The rows of a group lie close to one hidden flat surface of 12 dimensions, which passes through zero. Surfaces can cross.
In the rows, 128 means zero.
Some rows, each with its group after it:
[137 151  84 133 122 115 129 174  73 114 132 124 149 203  91  25 159  46] | (2)
[160  96 124 154 151 172 112 128 168 174 118 147 119 160 122 145 167 101] | (7)
[ 79 173 145  47  91 137 163 100  93 202 192  98  99 138 113 112 147 159] | (4)
[ 93 131 137 110 119 133 136 140 126 160 135 177 170 122 115 153 130 134] | (6)
[103 130 141 101 129 126 110 146 160 104 129 136 107 136 122 159  62 127] | (0)
[ 71 143 123 154 120 143 145 138 146 117 124 104 117 126  72 131  75 125] | (0)
[162  91 106 165 146 111 123 135 125 171  89 118 149 156 138 105 143 123] | (6)
[140 100  94 117  86 116 166 193 112 125 113 145 127 104  86 143 128 165] | (1)
[ 97  88 121 150  83 153 130 137  65 123 112  94 113 120  94 103 140 112] | (8)
[134 127  95 148 150 109 120 146 111  94 103 138 106 101 129 153 102 176] | (8)
[184  66  99 108  60 121 166 121  97 118 116 129 146 156 189 120 198  75] | (8)
[159 125 130  59 105 124 142 169 182 180 138 177 119  71 107 177  70 129] | (3)
[144 156  92 135 187 120  92 122 117 177 136 167 138 151 155 118 156 164] | (3)
[161 151 170 161 150 150 125  96 107 115 160 136 119 117 127  82 153  98] | (0)
[ 99 113 111  84 115 148 146 184  95 181 137 200 120 119  84 126 122 144] | (1)
[156 123 108 166 130 150 119 115 110  86 161 115 117 130 152  69 137  93] | (8)
[134  77 176 134 117 161 162 136  81 116  88 168  88 111 101  83 184 117] | (5)
[ 85 155 103 109  91 129 133 122 139 155 142 137 161  78 122 106 127 127] | (2)
[137 103 100 108 185 141 107 130 183 136 129 163  97 131 187 172  65 132] | (7)
[161 152 113  71 116 110  95 190 146 145 147 119 143 110  88 178 114 134] | (4)
[118 110 113 100 114 130 143 137 166 177 142 143 114  74 144 102 122 208] | (6)
[126  79 143 153 146 136 115 151  63 145 120 152 170 145 134 134 122 112] | (4)
[170  91  98 162 140 132  62 162 103 155 132 139 192 100 136 177 104 114] | (1)
[154 136 112  83 202  87 101 197  96 100 110  55 111 151 136 118 117 176] | (1)
[ 71 128 136  93  93 139 146 113 129 107 126 129 134 119 133 150 113  86] | (6)
[151 122 105 178 127 157 123 104 133  94 115 108 115 138 128 129 209 123] | (1)
[ 91 127 161 139 139 137 165 132 102  92 115 127 134 140 107 123 118  97] | (5)
[191  99 164 163 169 134 113 144  74 107 140 163 161 134 147 145 175 137] | (0)
[102 104 162 144 145 139 184 152 154 113  66 167  90 163  64 208 113 137] | (0)
[ 97 113 107  57 130 114  97 166 138 169 104 165 186 129 157 117 129 105] | (5)
[116  73 130 118  87 209 139 135 104 101 184 169  88  62 143 121 168 163] | (6)
[131  89 140  91  60 120  96 107 156 187 104 138 109 114 143 133 170 197] | (5)
[153 129  80 121 127 193 111 146 148 121 165 147 120  82 122 140 162  69] | (1)
[114 153  98 119 142 137  84 125 121 226 159  84 125 165 113  32  87  72] | (7)
[136  91 148 193 104  90  82  96  99 146 106 121 185 118 163  98 112 160] | (3)
[109 135  90 150 111 125 116 134 146 110 119 116 156 107 125 117 134 124] | (2)
[168  91 193 107 101 116 184 166 159 129 137 159 147 133 107 173 119 154] | (3)
[138 149  84 162 134 107  48 123 140 134 108  83 153 109 134  96 106 105] | (4)
[ 91 119 149  97 153 135 132 139 100 104  62 116 106  96 115 130 144 103] | (5)
[158 147 172  38 142  58 193 165 154 102 110 161 131 198 139 191 110 140] | (3)
[144 151 113 146 106  82  83 109 144 142  93 112 187  99 136 140 111 102] | (3)
[153 145 131 137 161 160 107 124 151 115 130 167  72  66 116 137 119 139] | (8)
[140 114 108 168 105 145 128 139 100 126 151 104 185 106 118 115 156  96] | (1)
[ 55 103 163 103 117 147 203 143  52 163 151 111 153 171 108  95 130 105] | (4)
[136 123 147 153 169 150 115 128 132  93 160  58 129 175 142 119 141 132] | (2)
[170 100 130 156 175 149 134  95  96 103 169  86 123  75 210 127 139 166] | (4)
[143 168 160  39 166 105 153 171  82  80 199 116 158  82 167 114 120 155] | (4)
[113 122 114 158 109 113 165 120 154 126  83 139 142 203 104 156 147  95] | (4)
[140  94  86 203 104 140 102 144 141 126  95 132 126 146  84 166 102 109] | (4)
[ 85 191  97 100 112  90 159 142 116 117 124 135 168 119 105  97 136 111] | (1)
[172 137 117 150 196 157 143 113 135 158 111 110  87 155 123 136 178  94] | (1)
[119 119 124 180 165 144  79 102 129 162 113 127 129  89 143  62 110 131] | (6)
[ 78 122 155 106 157 172 180 143  95 138 160 142  97 109 114  45 104 114] | (2)
[ 84 131 149 132 130 162 151 121 123 129 159 106 123 150 115  68 144 113] | (2)
[137 113 102 111 117 113 203 148 124 175  59 149 125 128  97 135 195 124] | (0)
[108  78 153 123  94 108 174 149  88  94  87 168 146 170 127 163 152 144] | (5)
[107 129 131 108 145 123 126 132  98 136 132 163 131  99 146 126  95 137] | (7)
[151 133 168 154  92 132 133  73 137 103 144 146 131 164 150  81 161  73] | (0)
[143 162 101 172 125 143 144 107 124 128 178  94  86  93 106 127 133 195] | (5)
[106  86 122 119  64 143 102 152 103  95 151 116 158 116 138  81 137 119] | (6)
[132 147 121 157 122 123 120 116 114 118 123 114 130  94 113 120 136 138] | (7)
[ 75 104 137 117  80 150 177 143  75 144 144  90 234 126 113 140 234 105] | (7)
[105 168 123  91 179 137 164 135 121 117 166 103 154  82 149 128 101  99] | (7)
[144 120 136 135 111 149 149 109 119 165 131 151  71 154 107 102 148 115] | (2)
[ 96 153 143 115 105 133 176 117 126 177 123 175  85 131  76 133 127 156] | (8)
[141 110  81 185  95 138 137 118 119 127 142  55 134 138 127  85 157 133] | (4)
[146 163 121 107 133 101 140 110 142 151 129 127 112 177 126 172 115 119] | (5)
[117 126 132 112  93 126 107 160 139 125 147 140 146 128 103 131 128 160] | (6)
[137 125 108  84  92 113 175 194  89 122 146 147 175 100 106 112 140 115] | (1)
[155 195 124 143 139 116 163  75 192 113 151 145  98  62 136 120  71 105] | (1)
[147 156  63 145 139 118 151 135 124 162 131 132 114 219 106 111 131  82] | (3)
[ 70 123 125 104 172 164 111 152 133 117 142 115 131  69 143  67 119 156] | (8)
[100  87 174 122 105 123 137 103 127  88  93 130 104 101 161 100 117 153] | (4)
[129 145 182 181 157 124 112 100  87  96 134 121 123 126 114 138 135 174] | (0)
[187 179 104 148 140  85 157  98 108 104 121 148  68 187 132  89 116  97] | (3)
[119 122  97 133 163 160 121 144 115 150 173 127 161 140 148 123 137 118] | (0)
[138 105  82 105 117 121 134 188 145 171 133 160 143 101 106 196  68 156] | (8)
[127 118 153  89  92 148  99 132 143 169 135 125  83  84  95 119 129 163] | (4)
[198 161 122 168  97  76  78 108 143  62  95 169 136 117 130 136 147 120] | (2)
[162 106 160  88 100 125 124 136 120 181 126 145 119 157 116 136 132  99] | (5)
[ 64 120  87 120 179 179 110 144 123 109 135 130 130 120 148 126  83  48] | (5)
[172 104 100 141 111 111 169 124  92 162 140 111 115 115 143 124  72 101] | (6)
[193 146 103 156 155 109 126 130 143 108 109 138 152  97 139  88 145  83] | (7)
[149 172 164 135 151 142  89 118 125 113 182 124 130 116 116 121 120 116] | (2)
[159  66 182 195 147 123 136 112 112 153 115  80  79 141 124 113  82 215] | (1)
[116 141 142 161 120 156 116 126 147  80 162 141 132  99 115 106 136 145] | (2)
[128 125  46 124  89  92 170 148 124 132 131  99 156 144 149 111 119 142] | (8)
[149  99  38 108 145 183 108 180 161 118 171 126  88  97 150 141 136 163] | (3)
[132  82 114 108 103 114 188 148  43  99 105 183 105 181 143 146 125  88] | (8)
[146 111 100  96  98 106 112 144 142 130 100 151 123 120 138 172 108 124] | (3)
[119  76 122  83 138 181  90 188 151 137 138 111 106  79 124 136 136 162] | (6)
[158 161  92 154 112 107 112 116  96  78 166 139 121 123 150 112 143 171] | (4)
[101 132  81 168 151 152 126 151 100 144 142 168 153 140 111 113 116 104] | (0)
[125 161 110 197 184 162  74 113  93 123 135 142 140  37 112 130 169 160] | (7)
[146 115 113 129 105 110 126 161 200 174  99  81  91 174  72 111 106 166] | (6)
[ 91 170 158 116 179 141 131 110 128 150 132  96 128 136 104 195 125 116] | (7)
[148 145 158 150 151 131 101 125 130 122 113 135  98 125  87 177 121 142] | (7)
[161  95 121 146 150 152 114 112 110 155 167 111 137 143 182 111 153 135] | (7)
[180  91  48 112 125 141  64 204  76 109 152 143 178 104 157 140 169 128] | (3)
[144 122  80  96 106 106 128 122 161 160  94 166 115 145 154 129 172 151] | (5)
[111  92 136  94 124 160 143 133 130 138 123 119  86 101 137 136 112 125] | (6)
[ 96 161 153  88 135 134 143 132 126 164 149 144 172 114 118  99 172 125] | (3)
[ 49 154 109  89 171 146 205 131 168 134 115 162  79 190 122 102 142 135] | (0)
[185 129 136 150  73 122 120 109 140 142 130 152 117 141 102 156 146 108] | (8)
[ 91  83 119  98  85 146 160 135  83 142 127 146 107 157 127 149 144 131] | (5)
[136  73 123 101 145 156 109 166 102 148 118 109 148  88 143 169 126 110] | (8)
[101 163 123 133 173 126 148 150 125 132 103  59 118 141  69 147 122 119] | (1)
[ 98 128  81 139 119 119 176 126 151 130 117  67 161 167 137 120 176 136] | (0)
[160  92 139 106 118  96 123 135 105 102 104 113 121 130 168 139 119 145] | (6)
[178 121 123 156 135 135 106 136 144 106 142 164 107 126 126 158  99 125] | (8)
[146 119 177  47  93 125 178 116 152 148 165 124  82  78 151 105  41  99] | (2)
[118 140 127 123 111 128 162 141 155 196 169 123 174 128 107  69 120 124] | (3)
[101 145 137 105  87 109 133 119 151 130 122 134 157 131 117 140 122 112] | (2)
[153 171 141 121 184 132 126 141 115 151 152 149  85  68  95  95  43  94] | (7)
[104 124 137 154  88 155 125 131 137 115 149 165 144 143  97 135 169 151] | (2)
[124  85  96  76  90 112 160 152 148 150  93 165 136 162 150 142 151 126] | (0)
[182 135 116 129 119 119 110 105  91 119 155  80  99 151 150 134 136 125] | (5)

New rows, each followed by its group:
[144 126 112 152 107 114 117 127 112  95 110 128 112 120 121 126 130 136] | (8)
[122  83  88 119  93 137 163 133 151 118 102 124 159 144 162 143 190 114] | (6)
[189  70 171 112 144 154 127 115 204 168  95  68 103  91 156 160 183 160] | (4)
[179  50 119 155  48 124 199 155 118 156 144 129 154 102 125 101 115 131] | (1)
[156 208 150 120 126  94  99 110 114 120 143 143 138 112 103  90 143 116] | (8)
[149 139 119 110 172 173 157 150 171 157 150  68 118  90 102 130 136  82] | (0)
[167  59  60 161 140 170 166 129 160 141 136 112  98 137 168 184 111 115] | (8)
[134 115 191 115 146 113 137 110  80 167 148 189 136 140 157  98 111 150] | (1)
[153  91 160 145  78 113 169 126 123  70 109 131 114 153 134  80 204 181] | (4)
[123 142  98 167 152 145 152 137 122 132 145  83 127 142  97 166 100 107] | (4)
[148 154  65  84 111 118 115 154 108 120 145 139 145 111 148  92 168 101] | (3)
[113 121 132 117  98 139 124  97 126 173 133 153 111 135 136 101 156 138] | (4)
[162 124  93 108 142  91 116 160 119 109  94 143 157 125 151 139 151 130] | (5)
[108 127 160  74 112 108 180 136 101 134 123 144 118 157 126  70 107  87] | (2)
[128 147 151 125 121 137 133 127 125 194 148 165 120 111  81 139 135 169] | (8)
[104 131 131 132 140 129 191  85 140 116 104 171 125  96 166 141 147 128] | (7)
[ 73 162 106 142 169 161 105  93 163 123 133 121 109 152 142 114 172 153] | (7)
[121 142 159 149 116 120  86  99 174 139 154 102 150 106 138 121 107 172] | (5)
[183  64 124 168 120 134 173 151 123 176 107 135  92 124 103 143 116 167] | (1)
[177 108 122 183 104 146 133 104 129 129 169 142  82 145 125 173 127 182] | (5)
[172 106  97  88 133 108 154 145 208 165  97  69 120 156 142 184  64  55] | (1)
[105 153  79  90 145 141  66 165 127 136 158 113 178 105 133 130 107  77] | (1)
[108 161 175 125 131 113 134  93 112 141 174 130 142 180 141 127 113 142] | (5)
[129 126 178  71 122 101 153 118 147 147 101 132 134 158 143 143 171 141] | (4)
[175  98 114  95 115 106  71 196  74 162 152 113 213 124 141 105 156 130] | (4)
[187 136 165 157 135 132 196  99 127 100 150  76 135 111 134 117 149  75] | (1)
[138 145  96 156 158 149 120 147 114 115 169 120 145  90 130  77 120 122] | (5)
[144  91  94 126 103 144 169 145 114 146 158 131 134  44 148 114  65 108] | (7)
[125 120 121 109 147 121 178 125 101 137 109 112  90 171 140  66 127 101] | (2)
[183 135 131 102 126 119 176 153 151  75 157 103 116 117 136 169 161 173] | (4)
[114 178 132 125 109 115 136  86 181 148 105 113 105 169  96 159 133  93] | (2)
[126 125 108  71 123 140 175 153 150 135 173 151 157 117 162 132 125 105] | (4)
[147 112  99  98 113  94 183 127 122 130  90 148 123 167 153 186 129 105] | (8)
[ 67 116 128 135 141 199 144  78 186 124  92  95  41 117 117 120 140  77] | (6)
[132 140 109 126 116 157 149 116 173 124 118 172  64 107 107 146 142 134] | (1)
[119 123 124 102 108 106 127 135 118 142 124 105 171 146 147  90 150 114] | (4)
[183 136 122 129 137 116  90 196  92 105 132 129 153  43  86 105  66  78] | (0)
[ 50 139 121 184 148 149 144 121 135  76  99 147 145 143 111 107 183 163] | (2)
[139 178  56  91 195 107 156 142 100 128  90 169  88 139 138 158 166 127] | (5)
[139  80 102 112  95 154 124 152 100  83 126 144  88 121 143 143 145 134] | (3)
[184 155 112 129 166 118 107 163 140  98 172  87 144  71 134 123  76 120] | (3)
[114 149 135  62 115 134 140 111 179 148 145  62 107  80 146 103 126 135] | (4)
[133 163 181  78 110  67 131 119  50 135  96 141 167 158 119 127 178 106] | (8)
[103 160 179 125 135 133 141 123  97  96 143 161 126  97 101 138 130 147] | (1)
[140 133 145 122 128 107 127 140 144  86 108 127 129 123 131 114 137 142] | (4)
[ 80 150  94  74  85 117 146  96 100 165 159  82 107 172 147 141 136 154] | (5)
[114 167  59 121 186 135 156 152 184 143  83 187 116 105 112 125 140 112] | (5)
[126 123 125 115 138 145 111 136 102 184 155 118 158 124 135  68 160 114] | (4)
[135  97 186  88 156 141 172 129 129 149 130 141  71 163 130 178  94 138] | (2)
[101 120 149 112 106  88 136 101 132 108  84  52 133 140 154 138 117 134] | (4)
[ 81 174 128  61 131  95 139 176 135  90 160 118 202  89 132 117  63  97] | (2)
[120 161 131 182 165 126 113  93 111 132 113 148 119 134 114 156 133 144] | (0)
[121 152 173 147 172 133 119 147 192  90  67  82  94 101  64  97 114 106] | (4)
[131 109 144  58  53  93 101 162 134 107 118 148 121 103 125 170 103 173] | (4)
[117 164  85  98 127 135 126 118 156 125 167 175 140  99 171  76 119  99] | (4)
[148 152 132 114 162 100 150 104 138 118 119 138 132 158 173 138 146 129] | (8)
[140 106 153 105 167  83 121 139 100 116  69 141 139 110 164 153  97 133] | (2)
[ 97 133 137 114 141 145 139 123 154 132 165 106 160 167 154  87 121  88] | (8)
[137 139 109  99 152 154 152  89 123 148 195 157 104  92 195 188 107 147] | (4)
[145 128 134 143 118 124 101 131 133 118 152 103 196 155 140 146 106  46] | (0)
[149 147  95 132 172 114  89 135  88  85 140 101 131 130 166 111 127 128] | (3)
[135  83 100 142 149 168 136 163  88 139 179 140 132 126 146 109 103 126] | (8)
[162 159 124 156 146 114 134 107 110 127 119  96 132  97 127  99 167 123] | (0)
[120  81 171 128  78 138  98 134 106 110 135  61 145 102 122 131 105 121] | (5)
[ 95 153  94 186 173 140  77 107  98 158 144 110 133 109 123 174 106 188] | (0)
[118 186 129 188 131 129 109  74 143 117 159 107 187  76 131 127  99  74] | (1)
[ 71 127 157  98 123 132 164 108 122 168 132  85 161 177 134  97 156 102] | (8)
[202 148  95 139 133 115 115 144  42 140 160 131 137 102 123 129 132  99] | (8)
[143  81 139 118 133 158 123 155 125 157 135 152 127 115 119 191 105 127] | (7)
[163  49 175 115  92 124  88 206  86 182 125 147 114 151  67 140  56 153] | (6)
[114 155  82 181 175 117  82 155  47  77 162  96 170  98 131 106  49  99] | (4)
[154 148  96 151 116 100 144 118 146 149 137 128 131 142 125 149 121 163] | (8)
[131 162 119 128 121 122 136 140 108 126 163 134 155 130  97 158  93  90] | (6)
[106 188 134  87 153 119 178 126 130 139 136 211  81 129 100 122  97 130] | (8)
[ 79 143 126  98 147 169 168 134 163 183 138  60  96 144  81 114  90  67] | (1)
[144 132 155 209 130 138  65 116 131 138 136 161 116 133  91  59 139 186] | (6)
[128 137 157 157 177 145 171 143  49 101 166 148 127 146 113 116 143 140] | (4)
[ 93 120 134 138 111 172 173  93 155 120 150 118  76 127 126 139 145 157] | (7)
[165 129 147 110 132 107 146 150 125 144  79 124 128  97  96 171 137 114] | (0)
[101  99 155 118 117 132 124 152 136 124 121 168 132 139 118 139 109 159] | (8)
[ 74 110 178 144 115 113 172 122  70  91  93 193 115 189 103 157 112 133] | (4)
[110 128 164 116 117 123 151 139 110  99  96 110 128 164  83 182 107  61] | (3)
[159 128 137  71 144 133 112 168 122 129 146 130  93  58 127  96 102 139] | (0)
[140 141 166 104 172 140 128 148 140 100 146 141  98 148 118 162 123 143] | (7)
[136  76 141 132 124 175 121 101 141 168  95  73 112  88 136 165 190 123] | (8)
[119  70 140 132 112 166 108 152 131 140 120 110 125 142 107 178 129 121] | (1)
[160  94 125 194 144 159 130 124 128 146 115 145 107 147 103 172 146 133] | (4)
[193 106 115 150 130 126 129 139  99 113 146 187 115 136 146 152 125 137] | (8)
[129 196 135 154 138 104 176 102 137 105 130  91 155 104 105 122 124  91] | (1)
[143 116  85  89 107 139 144 153 145 136 151 122 143 123 152  69 143  87] | (0)
[134 169 157  86 181 160 108 105 170 139 148 133 122  79 148  96 155  91] | (8)
[142 151 156  94 132  97 143 130 129 112 105 115 125 119 126 114 132 112] | (0)
[151 116 165 114 180 143 112 135  90 118 125 121  85 127 136 118 141 140] | (6)
[ 92 128 143 127 122 116 112 124 115 134  85  74 138 119 102 156 133 135] | (8)
[125 103 120 192 147 163 162  96 155  94 116 192  86 127 142 158 111 119] | (4)
[101 154 144 121 149 162 146 140 140 120 176 124 117 157  98 130 122 120] | (2)
[124 102 132 118 122 128 146 129 146 134 114 122 120 136 139 168 120 148] | (2)
[199 168  93 102 118  72 166 134  65 166 152 152 158 180 129 174 115  63] | (8)
[117 161 109 146 128 112 161 129 172  69 127  70 171 177 130  98 125  52] | (0)
[131 116 174 140 126 122 164 100 116 138 125 112 125 153 134 108 138 123] | (1)
[167 132 148  93 143 142 147 155 125 143 171 117  49 117 105 102 132 207] | (6)
[181 161 103 125 109  93 123 108 172 103 125 138 124 149 152 143 183 157] | (4)
[165 148 129 117 131 117 109  99 163 101 123  97 143 130 166 116 157  68] | (8)
[119 153 162  82 126  77  94 145 110 106 123 107 142 129 123 160  48 114] | (6)
[104  92 181 154 141 202  60 126  98 103 136 127  60  91  95 108  91  98] | (6)
[138 171 158 107 172  84 131 117 105 145 107 144 133 119 129 131  79  95] | (7)
[155 157 151 193 177 154  79  97 102 138 174  80 128 120 116 101 136 135] | (8)
[138 152 103 137 152  90  85 113 197 122 103 144 152 126 162 183 112 170] | (5)
[156 124 164 135 177 143 110 121 120 116 133 168  92 123 144 157 134 163] | (0)
[126 153 113 191 129 113  94  60 143 113  94 116 100 143 143  87 149 138] | (4)
[141 171 145 105 131  94 124  98 170 148  97 119 128 128 134  71 169 125] | (5)
[119 128 130 165 139 163 132 109 183 128 147  91 107  86 119 120 112 150] | (3)
[138 157 144 102 136 122 158 117 110 125 126 135  95 105 129  50 164 133] | (0)
[114 109 147  74 108 136 104 187 127 179 140 129 133 204  80 102 107  93] | (7)
[110 119 155 106 115 138 143 107 117 161 137 169 111 171 136 111 148 125] | (5)
[151 148  97 159  91  62 129 116 145 145 119 100 156 144 130  88  80 133] | (6)
[136  96  83 162  47 139 138 119 153 133 116 131 113 108 113  95 134 114] | (0)
